The groups are shells around one centre, one inside the other: the same stretched ball of 5 dimensions in 6 sizes.
Known rows, each followed by its group:
[ 57 -39  32  -9  39  -7 -13  33 -20]  F
[ 23 -17  34  22  76   5  19  -3  54]  L
[ 38 -45 -12  -1 -40 -53 -33  81  27]  Y
[ -4  44  36 -24  93   0  25 -33 -20]  A
[  9  25  32 -29  57 -16  10   0 -17]  R
[  6  25  -6  20  84   0  16 -27   8]  R
[ 13  27 -15  30  68 -15  16  -9  31]  A
[-32  59  19 -53  59 -18  10 -27 -51]  F
[ 64 -46  42 -18   8 -27 -16  64   1]  F
[-11  40 -43  35  59 -20  11 -20  31]  A
[-18   0 -42  34  32 -17  -5  -5  42]  R
[-57  65 -70  21  33 -36   4 -28  26]  F
[-71  56  -7   1  78  -4  27 -58  38]  Y
[ 82 -48  -9  11  -3 -34 -32  71 -15]  Y
[ 24   3  28 -20  59  -7   2   3 -27]  W
[-20   3  26 -36  42  -8  -3  -8 -18]  L
[-17  18 -25   6  14 -37  -3  13  34]  R
[-22 -28  -7  19  37  -3  -5  -6  49]  L
[ 38   0 -45  29  19 -33 -17  30  -1]  R
[-20  78 -29 -24  57 -28   5 -27 -58]  F
[-43  65 -84   4   6 -51 -14  -7 -17]  L
[ 62   6 -52  38  10 -48 -16  51   6]  Y
[ 33 -35 -35  40 -12 -42 -20  57  61]  L
[  1  44   6   9 107   8  25 -46 -12]  F
[-21  50 -61 -13  -4 -54 -19  14 -30]  A
[-33  43 -50  25  64 -11   6 -39   9]  W
[ 31 -36  25  17  69  12   2   0  17]  W
[ 36 -30  -3  32  64   7  -4   0  11]  L
[ 25  27 -29  35  43 -33   8  15  39]  Y
[-37  -9  42 -19  64   9  12 -26  30]  Y
[ 48 -31 -40  33 -13 -44 -27  62  31]  R
[ 26 -15 -13  16  48  -6 -10   5  -8]  W
[-26  36  26 -24  93  10  18 -48 -25]  A
[-25  15  41 -15  86  10  22 -36  18]  W
[-44  49 -50 -15   5 -46 -12  -1 -13]  W
[ 58 -19  -7  21  37 -19 -10  32  -2]  R
[ 55 -33 -18  11   2 -32 -27  53  -8]  W
[ 13   3 -45  36  48 -12  -8  -5   4]  A
[-27  46 -76  10 -16 -63 -17  22  13]  F
[  8  35  19 -13  88   0  16 -27 -29]  A
[-43  29   8  19 108  20  31 -65  41]  Y
[-23 -13  22  11  84  21  14 -38  34]  L

New rows. What belongs after each?
[  3   6  63 -35  72   1  17  -9  -3]  L
[-36  80 -21 -12  52 -35  18 -23   1]  L
[-14  17 -23 -19   9 -34 -17  12 -22]  R
[-42  77 -39  -6  72 -16  11 -50 -34]  A
[ 55  -9 -21  -2  -1 -43 -26  55 -28]  L
[ 16   4 -22  -6 -18 -56 -19  53  14]  A
[  5  -8 -20  41  44 -15   4   5  63]  A
[ 32 -38  44  10  52  -3   8  21  52]  A
[-24  81 -49  13  67 -26  15 -35 -12]  L
[-10   5 -59  27  24 -22 -17  -2   4]  A
[-51  79 -58 -18  27 -41  -4 -24 -37]  A
[ 67 -13  14  16  48 -19   1  34   7]  A
[ -1 -30  17 -26  11 -17 -19  23  -7]  Y
[ 15  22  13 -31  16 -41  -4  31 -14]  A
[ -5   4 -38  52  47 -16   6  -5  68]  Y
[ 35  11  15 -27  22 -35  -8  35 -29]  A
[ 11 -36 -13  11 -15 -38 -21  50  48]  L
[-62  66 -44  13  73 -10  16 -58  12]  A
[ 12 -36 -20  17  17 -14 -21  20  15]  W
[ 15 -42  -6  11   2 -24 -20  37  35]  R
[ 24   2 -52  38   1 -47 -13  40  41]  A
[ 72  -8  -5  13  36 -26 -10  40 -19]  F
[-17   5   0 -25  29 -17 -12  -1 -22]  A
[ 74 -75  43  27  45   2  -5  45  49]  L
[-24  75 -68   4  27 -47  -3  -9 -23]  A
[-63  47 -56   5  26 -30  -3 -26  15]  A
[-34  14  11  -4  88  17  12 -51  -2]  L
[ 43   2 -52  44  19 -38 -13  34  21]  A
[-29  72   7 -39  57 -28  15 -23 -31]  A
[ 59 -12  15  -3  35 -23  -7  37 -15]  W
[  2 -29  -5  42  55   2   5  -5  68]  L
[ 14 -31 -67  27 -34 -48 -41  53  18]  Y
[ -8 -16  59 -13  68   6  18 -10  45]  Y
[ 34 -17  37  10  79   8  13  -3  18]  R
[ 14  53 -28   9  60 -26   8  -8 -19]  A
[ 52 -44 -12  46  30 -15 -10  36  49]  R
[ 44  -7  29 -24  46 -13  -7  21 -42]  Y
[-15  46  -8  20 109  11  26 -56   4]  F
[-25  29  35 -18 108  22  23 -57 -18]  F
[ 54  -6   1  -8   9 -41 -15  53 -13]  W
[ 17 -57  11  34  44   5  -4  12  64]  L
[-27  22 -46  -4   9 -34 -17   3 -10]  R
[ 52 -32 -37  44  13 -29 -19  44  30]  R
[ 65 -62  25  20  38  -3 -12  40  21]  W
[ 72 -41   2  16 -11 -46 -19  81  37]  F
[ 23  26  -1  -8  58 -16   1  -1 -33]  W
[-15  78 -28  -6  59 -32  14 -21 -20]  A
[-47  47  28 -15 112  18  32 -69   1]  L
[-38  80  -6 -18  85 -12  24 -50 -24]  W
[-39  47 -20   8  87   4  16 -56  -4]  W
[ 62 -10 -19   2   2 -42 -24  57 -25]  L
[  7 -33  41  -9  44  -2   1  10  30]  W
